There are 9 hidden switches. A switch that is on adds its own fixed numbers to the row, and there is some noise. The rows also spread widely along 12 directions, which tell nothing about the answers.
In the rows, zero is written as 128.
Some rows, each with its switches (1 for on, 0 for off) after it:
[103 179 127 100 150 111  91 152 125  83  79 163 200 126 137 158 116 133
 184 115  89 127 185 101 152 155 154 156 158 132 156 180 103 144 152 128
 192  86 156 158 126]	0 0 0 0 1 0 0 0 1
[142 164  79 110  62 199 127 112 131 115 159 159 164 136 195 147 146 123
 136 126 141 131 141 102  84 158 154 185 145 152 132 160 104 142 142 131
 179 116 155 123 148]	0 1 1 1 0 1 1 0 0
[104 116 139 114 115 148 182  44  86 113 113 116 155 101 148 151 183 144
 151 118 142 166 115 121 147 101 167 103 141 147 200 171  93 142 134 114
 135 124 171  94 133]	0 1 0 1 0 0 1 0 1
[130 190 171 168 101 152  94  70 149  79 104 139 147 115 174 198 111 141
 146 110 127 120 170  60 144  96 188 114 193 149 171 160 137  98 163 143
 191 151 192 146 152]	1 1 1 0 0 0 0 0 1
[ 87  89 126 129  63 136 127 113 161 125 151 156 138 151 174 110 112 155
 118 138 175  80  85 138 125 121 118 123 157 106 121 106 158 120 132 128
 118 180 160 113 137]	0 1 0 0 1 1 1 1 1
[152 136 117 129 106 179 178 152 127 116 177 136 146 116 174  75 138  98
 172 163 155  65 126  95  93 113 131 129 135 106 139 138 101 163  74 100
 114 137 166 155 148]	0 1 0 1 1 0 0 0 1
[110 139 151 115  90 121  86 159 147 138  84 159 159 141 117 142 116  96
 175 109  79 104 166 127 173  95 135 149 192 130 159 142 125 120 106 120
 160  71 154 178 133]	1 1 1 0 0 0 0 0 0
[135 131 126 145  64 161 145 140 145 101 178 132 156 135 202 115 121 152
 171 129 146  80 140  99  87 110 142 116 151  92 165 165 136 120 102  78
 155 151 196 136 143]	0 1 1 0 1 0 0 1 1
[ 92 162 140 130 161  99 129 117 115  71  98 135 170 120 144 153 104 195
 181 117 114 146 167  85 143 137 173 108 144 118 155 183 103 141 177 113
 171 123 171 113 125]	0 0 1 1 1 0 0 0 1
[122 157 170 161 118 131 111 129 135  88 106 159 141 123 172 115 119 108
 175 145 147  63 150  88 166 117 154 106 180 112 152 137 152 124 125 141
 146 155 159 181 156]	0 0 1 1 0 0 0 0 1
[104 138 145 129 193  94 162 132 129  81 137 143 173  90 131 104  88 171
 147 144 139  91 164  93 162 117 160  94 146 115 146 162 112 161 138 108
 112 148 163 148 123]	0 1 0 1 0 0 0 0 1
[ 84 103 149 117 125 102 106 131 186 136 162 172 158 121 122 129  47 166
  99 119 143  92 133 127 136 131 145 155 184 127 114 143 188 117 150 115
 120 134 187 146 111]	1 0 1 1 1 1 0 1 1
[ 76 141 109  85  98 104 112 151 117  81 109 168 186 140 178 125 135 182
 199 121 139 117 144 138 124 164 108 160  98  89 125 182 108 129 136  84
 160 132 159 129 140]	1 1 0 1 1 0 1 0 0
[106 148 111  73  97 129 139 129 110  96 113 180 211 107 185  98 175 114
 180 140 167 105 149 148 131 150 114 174 113 122 163 186 104 140  96  92
 138  92 151 174 146]	1 0 0 1 1 0 0 1 0
[ 94 139 106 111 161 149 152  73  74  85  83 123 139 120 150 134 181 122
 177 167 152 138 104 115 116 151 148 131 118 133 129 138  89 146 151 181
 139 181 133 113 136]	1 1 0 1 0 0 0 0 0
[118 112 102 119 148 167 149 160 115 123 146 139 123 145 156  68 134  81
 169 186 150  71  87 119  91 166 130 153 148 101  98  93 133 161 115 185
 123 181 134 146 125]	0 0 0 1 1 1 0 1 0
[119 115  93  82 127 150  86  88 165 112 103 144 201 142 127 184 122 150
 107 124 140 140 161 138 116  99 171 164 177 170 131 166 145 104 142 147
 142 112 180 132 118]	1 0 0 1 0 0 0 0 0
[108 114 164 137 114 139 113 102 129 112  57 129 133 139 130 125 152  93
 174 148 143  87 119 126 173  57 141  97 183 120 151 107 132 109 102 160
 117 148 158 165 143]	1 1 0 1 0 0 0 0 0
[103 151 163 154 165 100 132 119 148  92 120 149 164 107 149 114  71 179
 136 151 145  83 156  80 176 107 170  86 174 123 130 134 124 157 168 139
 125 155 147 150 127]	1 0 0 1 0 1 0 0 1
[110  99 161 121  90  86 161 124 135 155 159 157 146 104 136 105 113 156
 160  97 137 104 134 134 162 112 130 132 111 101 155 174 137 119  95  44
 104 113 180 139 172]	0 1 0 1 0 0 0 0 0
[108 106  83  87 133 136 143 156 115 154 147 149 159 140 119 115 133 124
 150 140  86 152 122 141 118 170 157 187 155 146 123 153 102 190 142 154
 151  89 123 116 101]	1 0 0 1 1 0 0 0 0
[ 80 131 178 134 122  72  99 153 128 119  76 148 127 140 123 125 101 153
 221 114 109  82 140 122 154 135 110 118 107  71 118 137 144  89 126  97
 136 154 174 149 178]	1 0 0 0 0 0 0 0 0
[ 93 139 168 136 143  84 147  93 145 112 100 171 134 103 122 109  98 145
 141 144 188  86 128  90 166 115 128 116  97 117  99 112 119 117 133 113
  81 156 153 137 190]	0 0 0 1 1 0 0 0 0
[ 92 111 147 147 127 111  90  81 128 106  98 140 122 145 142 174 119 152
 141 113 129 132 112 118 161 136 181 132 178 129 138 146 176 102 173 177
 166 191 161 116 137]	0 1 0 1 0 0 0 0 0
[125 137 159 117  84 161 123 125 118 123  91 127 136 141 136 146 160  85
 206 107 109 116 128 117 133  87 131 140 153 109 170 138 113 104  85 106
 157 102 191 145 155]	0 1 0 1 1 0 1 0 0
[118 180 129 105 131 128 120 102 126  92 112 168 207  92 181 145 132 140
 158 119 138 118 178 102 141 157 156 157 130 142 159 191 111 135 139 114
 168 112 162 171 149]	1 0 0 0 0 1 0 0 0

New rows. What belongs after each?
[ 72 156 126  97 110 114 132 116  84 129  81 162 148 123 127 137 162 104
 186 130 104 157 113 131 141 187 124 179 122 136 145 146  86 149 160 148
 169  96 127 122 145]	1 0 0 0 1 0 0 1 1
[110 103 161 168 110 118 149 105 139 104 143 121 154 125 179 113 107 179
 137 127 145  91 126 108 175  70 180  58 210 107 189 146 148 142 142 120
 134 161 172 130 111]	0 1 0 1 0 1 0 1 1
[105 153 162 127 149 152 138  95  98 137  97 154 134  95 109 133 144  53
 144 138  87 139 127 104 185 131 170 154 217 173 178 130 111 174 141 190
 159  87 133 170 102]	1 1 1 1 0 1 0 0 1
[110 131 160  96 111 131 146 157 137 126 137 173 163 101 132  88 127  75
 171 127 126  70 148 124 150 121 100 150 147 110 161 147 128 137  60  81
 117  91 178 190 138]	0 1 1 0 1 0 1 0 1
[115 155 190 118 180 107 164 121 108 129 131 135 151  71 101 127 108 112
 191 112  95 115 165  94 152 126 152 134 135 119 172 176 117 139 108  85
 129 100 198 165 145]	1 0 0 1 0 0 0 0 1
[116 126 130 128 111 165 117 113 131 151  75 130  98 154 102 130 143  63
 161 166 132  94  98 113 117 107 122 144 140 136  88  64 109 114 115 191
 110 148 139 136 173]	1 0 0 0 0 0 0 0 0
[127 123 151 120  85 140 140 128 160 163 138 144 136 127 108 121  93 115
 150 109 127 102 130 111 129  81 123 150 141 121 127 122 116 115  92  81
 109  90 185 141 166]	0 1 0 1 1 1 0 0 0
[ 90 110 103 123  96 143 108  92 109  84  81  99 153 172 157 178 151 196
 190 118 133 147 117 137  98 109 149 107 136 104 149 169 123  93 160 124
 169 170 185  78 136]	0 1 0 1 0 0 0 0 1
[118 120 102 157  64 149 157 113  90 103 128 130 131 161 217 103 178 161
 186 152 153 124  99 106 121 141 168 101 139 108 150 143 100 164 149 143
 167 161 121  95 147]	0 0 1 1 1 0 0 0 0
[131 151 145 132 151 154 201 105  99 128 175 147 120  75 152  90 140  79
 159 159 141 109 118  77 119 151 157 151 132 136 146 140 103 175 102 135
 122 145 152 154 140]	1 1 1 1 1 0 0 0 0
[132 152 119 116  59 140 117 121 151 185 166 196 153 110 138 152 120  88
  94 113 100 138 145 114 150 175 162 220 168 188 135 154 125 163 151 143
 166  62 124 148 158]	1 0 0 0 0 0 0 0 1
[ 95 142 127  72 142 120 157 104 118  91  90 175 197  95 145 100 159 121
 164 147 183 104 145 128 146 127 109 143  92 127 137 153  87 137  97  96
  98 105 155 157 158]	0 0 0 1 1 0 1 0 0
[132 159  94 144  63 143 117 120 127  72 128 142 194 147 232 148 145 204
 161 125 143 129 168  98 134 114 184 111 160 127 166 190  93 153 168 112
 193 134 139 117 138]	1 1 0 1 0 0 0 0 0
[135 153 145 120 137 165 132 117 127 113 131 122 137 112 121 150 119  99
 178 124 121 103 145  99  94 115 139 150 136 120 142 154 128 101 100 109
 140 140 210 148 157]	0 1 0 1 0 0 0 0 1
[107  54 121 121  92 143 155 132 119 160 168 127 115 142 149  89 148 116
 170 141 136  82  83 159  96 146 124 128 134  94 140 141 175 122  83 119
 110 172 174 127 136]	0 0 1 0 0 0 0 0 1
[ 79  92 135 101  95 108 128  82 124 140 147 149 132 123 125 163 121 161
 148  88 139 153  96 149 108 168 135 179 108 116 137 184 171  92 138  91
 142 155 198  94 149]	0 1 0 1 1 0 0 0 1
[127 176 140 137  59 140 155 147 112 147 118 154 118 131 147 108 136 109
 210 131 114 118 134  84 118 129 121 154 100 114 126 129  61 145 118  86
 147  76 143 131 193]	1 0 1 1 1 0 0 0 0
[116 141 127 137 194 148 168 118 117  94 155  94 136 111 123 138  77 183
 166 136 114 119 145  73  81 124 165  99 137 108 129 151 108 139 153 113
 137 170 200 100 115]	0 1 1 1 0 1 0 0 1
[ 89  97  69 106 140 148 100  62 108  98  96 103 159 167 150 203 142 204
 141 117 126 188 108 141  82 163 189 145 149 144 127 172 143 111 204 182
 187 181 169  57 107]	0 0 0 1 0 1 0 0 0
[ 99  96 124 130 124 144 145  56 109 102 116 113 135 130 158 154 153 168
 149 136 159 139 106 124 114 105 169 104 152 127 150 154 140 110 143 145
 135 186 178  99 126]	1 1 1 1 0 0 0 0 0
[116 100 122 134  73 144 136 111 140 151 170 126 118 143 145 148 115 157
 145 109 136 122 104 130  83 143 146 155 126 115 127 151 158 100 142 106
 139 156 194  90 161]	0 0 0 1 0 0 0 1 1
[125 153 149 132  72 125 137 134 150 174 155 180 119 115 119 134 100  84
 128 106 107 118 131  97 148 145 138 194 142 146 127 122 113 138 125 117
 143  88 149 140 179]	0 1 0 0 1 0 0 1 0
[ 80 104 111  95 131  87 112 185 140 104 176 183 194 128 177  88  80 186
 166 119 128  85 146 149 129 203 132 164 146  84 135 206 183 152 132  84
 157 137 163 160  97]	0 0 1 1 1 1 0 0 1
[127 108 129 166  83 146 106 125 162 140 154 121 117 173 138 172  82 169
 132 107  93 138 125  93 121 109 199 125 212 133 139 141 157 132 171 145
 179 133 175  92 119]	0 0 1 1 1 0 0 0 1
[ 99  97 118 115  76 137 103 153 159 156 144 180 121 149 124 103 109  85
 117 148 151  70  96 153 133 148 107 188 160 126  91 100 168 119 119 153
 108 147 142 151 154]	0 1 0 1 0 0 0 1 1
[ 60 122 151 107  71  84  78 126 129 107  61 168 151 156 140 147 125 161
 200  99 131 122 130 147 160 124 110 148 131  94 137 161 144  83 136  91
 157 120 167 137 154]	1 1 1 1 1 0 0 0 0
[136 158 151 133  85 143 147 102 145 103 118 168 177 104 178 104 142 110
 150 146 184  78 150  95 155  86 140 115 140 133 161 146 104 135  95  95
 116 107 159 170 176]	0 0 0 1 1 0 0 0 1
[104 124  99 111 134 106 166 144 124 119 113 167 164 120 144  63 133 140
 145 179 170  79 133 117 150 133 117 112  96 121  96 105  71 177 122 132
  82 132  99 137 166]	0 0 0 0 0 0 0 0 0
[ 87 163 109 110 116 123  94 135 159 107  74 176 167 141 110 134  81 140
 127 148 143  96 155 102 142 122 108 146 139 143  82 101  86 129 162 140
 121 109 129 138 156]	0 1 1 0 0 1 0 0 1
[ 92  52 116  97 143 131 160  88 111 150 130 108 147 137 116 127 144 151
 149 123 122 150  87 158 122 118 164 124 160 123 157 154 147 138 119 135
 122 138 174  97  99]	0 0 0 1 1 1 0 0 0
[ 90 133 137 103 133 133 107 105 129 133  70 139 121 140  72 159 116 109
 168 131 133 120 116 124 107 130 109 163 101 128  89 113 121  83 137 136
 113 133 179 114 177]	0 0 0 1 0 0 0 0 1
[118 124 165 150 147 131 121 158 143  93  99 135 146 146 158  95 121 113
 172 168 126  62 136  96 183  73 167  75 219 107 148  98 128 164 113 173
 135 148 139 172 107]	1 0 0 1 1 0 1 0 0
[ 88 170 132 112  91 138 126 120  89  70 107 147 172 128 202 140 155 161
 222 108 130 128 133 112 118 172 126 146 111  89 167 195 108 127 145  88
 195 140 177 127 145]	0 1 0 1 1 1 1 0 1
[ 85 143 146 144 137 108 152  61 125 111 117 144 128 108 137 148  99 178
 133 131 160 131 109  80 127 151 153 116 107 131 111 128 115 127 182 136
 129 174 161  91 167]	0 0 0 0 1 1 0 0 1
[119 156 142 132  50 136 108 143 155 118 108 155 148 143 142 135 102 143
 181 110 140  87 159 105 121  86 108 133 125 104 130 144 109  89 110  58
 132  97 185 141 189]	0 1 1 1 0 0 0 0 1
[124 121 102 117  62 163 137 113 145 146 145 150 138 141 159 132 140 126
 124 139 145 111 117 120 109 123 134 155 134 143 112 116 108 136 123 137
 128 137 143 114 160]	1 1 0 0 0 0 1 0 0
[118 118 152 149 119 134 171 102 104 145 161 130 115 105 158 111 142 118
 163 141 121 108 105 106 129 152 161 121 141 118 156 144 135 154 126 138
 137 163 158 130 148]	1 0 0 0 0 0 0 0 1
[131  79 111 117  83 144 129 131 145 144 147 122 166 150 163 127 142 146
 151 125 121 107 131 148 117  98 161 121 168 123 159 161 149 131  99 119
 139 130 171 132 123]	1 0 0 0 0 0 0 0 0
[119 172 161 141 121 156 132 115 112 159  97 140  75 128  90 151 122  61
 174 137  92 130 113  79 128 145 141 173 132 144  95  81  89 131 150 176
 143 118 145 122 183]	1 0 0 1 0 0 1 0 0
[121 118 146 138  74 125 157  82 150 133 191 141 142 104 173 141 103 193
 138 105 168 113 133 107  92 129 153 128 107 116 144 187 156 100 129  54
 123 155 212 110 169]	1 0 1 1 0 0 0 0 1
[ 94  95 114 101  72 137 136  60 120 140 114 135 166 127 135 173 163 148
 126  98 134 167 115 155 130 116 149 147 147 154 181 171 127 108 141 116
 146 111 175  92 139]	0 1 0 0 0 0 0 1 1
[115 123 118 106  84 150 166  55 145 132 149 181 190  83 175 102 144 124
  79 157 209 102 121 127 151 105 140 143 146 170 147 146 114 155 119 119
  86 122 139 153 147]	1 1 0 1 0 1 0 0 1
[121 153 126 129  69 150 105 115 141 108 135 144 144 141 176 172 118 152
 175 102 118 127 145  99  91 141 151 163 138 118 141 174 135  98 134 103
 187 141 190 126 154]	1 1 1 0 1 0 0 0 0
[ 85 117 137  91 182 110 158 206  95 113 102 128 147 136 101  66 126 109
 237 156  84  77 131 131 127 148  92 116 115  70 124 122  91 166  86 111
 120 119 155 150 116]	0 0 0 0 1 0 1 0 1
[100 123  98  89 117 145 124 133 160 147 132 166 146 139  94 125  97 111
 109 157 140 115 117 127 113 131 122 186 145 156  77 106 106 148 136 150
 103 109 138 125 133]	1 1 0 1 1 0 0 0 1
[ 97  99 102 102 146 130 135 125 103 122 131 108 143 148 130 158 136 155
 183 110  90 158 115 135  85 168 161 153 134 111 146 168 135 124 145 138
 175 149 184  88 113]	0 0 0 0 1 0 0 1 0
[119 139 131 115  24 131 129 113 159 132 133 179 170 133 183 126 136 157
 142 117 176 107 138 121 136 110 127 150 114 128 132 149 109 122 119  72
 129  94 159 129 184]	1 0 0 1 1 0 1 0 0
[ 92  87 152 158 126 112 144  96 122 122 180 118  97 131 161 143 103 181
 155 117 137 123  81 116 103 169 178 125 147  92 140 159 196 113 164 135
 154 221 198  85 132]	0 0 0 1 1 0 0 1 1
[106 158 113 126 153 166 127  51 102  83  75 117 137 128 138 177 143 137
 154 142 149 149 119  87 101 131 163 134 132 145 121 128  99 109 172 178
 155 176 163  99 153]	0 1 0 1 0 1 0 0 0
[ 89  85 134 137 151  96 146 163  93 102 151 122 131 147 181  95 131 185
 211 133 112  94 109 134 136 175 154  98 135  58 147 166 162 149 137 125
 156 202 160 117 116]	0 0 0 1 0 0 1 0 0
[106  94  88  84 117 122 130 112 141  83 132 141 208 130 175 121 137 200
 152 129 186 100 147 155 103 111 125 124 103 103 138 189 138 104 104  71
 110 157 187 126 139]	0 1 0 1 0 0 0 0 0
[111 121 131 107  81 141 161  71  89 155 107 138 160 110 153 135 184 120
 167 111 122 162 114 140 147 124 153 148 137 148 185 170  96 145 126 113
 149  84 152 122 147]	1 0 0 1 0 1 0 0 0
[ 92 137 128 115  63 127 103  79 123 108 107 150 161 139 183 171 141 173
 170  90 158 149 117 131 108 159 141 166 111 112 150 183 146  80 158  99
 179 142 190 105 167]	0 0 0 1 1 1 0 1 0
[128 115 121 116 132 192 155  58 109 127 104 114 122 124 116 152 171  69
 144 145 140 145 100 108 105  94 164 143 169 161 152 119 111 124 107 176
 131 133 172 120 130]	0 1 1 1 1 0 0 0 0
[ 76 116 122 100 164  85 138 102 143 101 117 176 167 117 129 126 101 178
 110 144 168 123 131 118 160 155 149 139 127 140 102 134 123 149 169 142
 110 149 134 112 132]	0 0 0 1 1 0 1 0 0
[ 72 109 125 101 135  87  68 129 133 101  57 155 168 163 118 161 114 168
 168 114 121 125 144 149 163 138 140 144 149 116 121 154 152  98 163 144
 153 134 155 129 135]	0 0 0 1 0 0 0 0 0
[125 123 120 122 106 106 156 146 151 174 169 199 147 109 127  83 101 109
  97 146 142  95 135 114 174 154 146 175 137 155 104 123 111 182 132 131
  97  91 103 150 166]	0 0 0 1 0 0 0 0 0
[109 117 101  91 104 133 109 171 157 119 173 161 180 139 147 136  94 157
 135 112 114 108 152 142 110 154 136 180 162 120 136 173 152 132 134  99
 155 117 181 133 117]	0 1 0 1 0 0 1 1 1
[114  95 131  92 154 103 130 108 176 120 184 153 196 101 135 149  75 190
 110 102 147 120 161 130 116 124 172 155 149 132 142 204 181 115 117  79
 121 133 216 138 114]	1 0 0 1 1 0 0 0 0
[146 100 144 129  64 160 165  84 122 175 154 131 149 108 146 135 171  92
 134 105 115 134 123 130 147  96 174 131 174 154 206 165 131 143  91 109
 140  84 174 140 147]	0 0 0 0 0 0 0 0 1
[115 146 136 114 177 143 125 117  96  78  78 111 156 123 129 147 145 119
 203 131 114 119 147 105 126 115 153 121 148 112 158 160 114 117 120 140
 156 149 183 146 131]	0 1 0 1 0 0 0 0 0
[133 120  97 130  92 161 148  99 117 135 150 122 164 135 171 151 141 163
 139 111 118 157 131 115 110 130 186 141 163 144 168 168 109 148 161 130
 173 111 162  95 126]	0 0 0 1 0 1 0 1 0
[110 135 143 143  97 127 168  95 122 174 177 167 100  99 136 123 114  95
 111 118 122 136  90  95 144 180 156 185 142 150 130 118 124 161 152 152
 143 136 136 116 159]	0 1 0 0 1 1 0 1 0
[134 117  56  93 100 171 114 180 134 126 110 134 194 175 159 105 144 123
 163 153 109 100 147 139 106 124 137 143 166 130 125 130  88 168 117 153
 153  91 121 140 115]	0 0 0 0 0 1 0 0 0
[104 144 151 149  95 127 148  61 100 115  81 133 120 122 157 143 163 144
 174 140 161 133 108  99 142 117 151 109 110 125 137 128  96 120 153 141
 131 157 147 106 185]	1 0 0 1 0 0 0 0 0
[ 76 120 144  82 106 123  83  95 145 104  56 148 186 138 130 153 132 135
 173 122 150 104 132 155 129 106 106 140 140 115 142 150 150  77 111 114
 135 124 192 156 138]	1 0 0 0 1 1 0 0 1
[ 74 124 126  94 123 130  97  98 110  75  58 153 184 146 163 149 169 137
 170 145 143 131 122 145 159 130 149 128 178 133 159 154 128 137 151 168
 165 134 144 136 104]	1 0 0 1 1 0 1 0 1
[165 114 136 162  69 199 145  98 133 143 145  95 125 149 180 139 150 111
 170 122 120 102 124  94  95  73 176  96 183 121 176 131 133 115  94 130
 159 138 194 130 149]	0 0 1 0 0 1 0 0 0
[106 191  97  79 122 172 148  70 103  99  78 161 166 100 133 150 171  91
 144 154 161 144 145  94 101 144 116 176  89 175 112 124  41 133 138 147
 129 106 139 127 175]	1 1 1 0 0 0 1 0 0
[ 89 184 161 112 154 138 143  63  80  60  71 123 163  95 166 167 163 131
 206 110 132 147 136  86 129 143 145 126 118 115 185 167  93 106 143 122
 182 154 198 128 149]	0 1 0 0 1 1 1 1 0
[125 157 123 108 126 161 111  95 135  92  53 130 177 135 124 162 148 111
 158 139 151 120 161 108 128  69 148 125 155 148 147 127  89  99 125 143
 133 105 175 140 157]	0 0 0 1 0 0 0 1 0
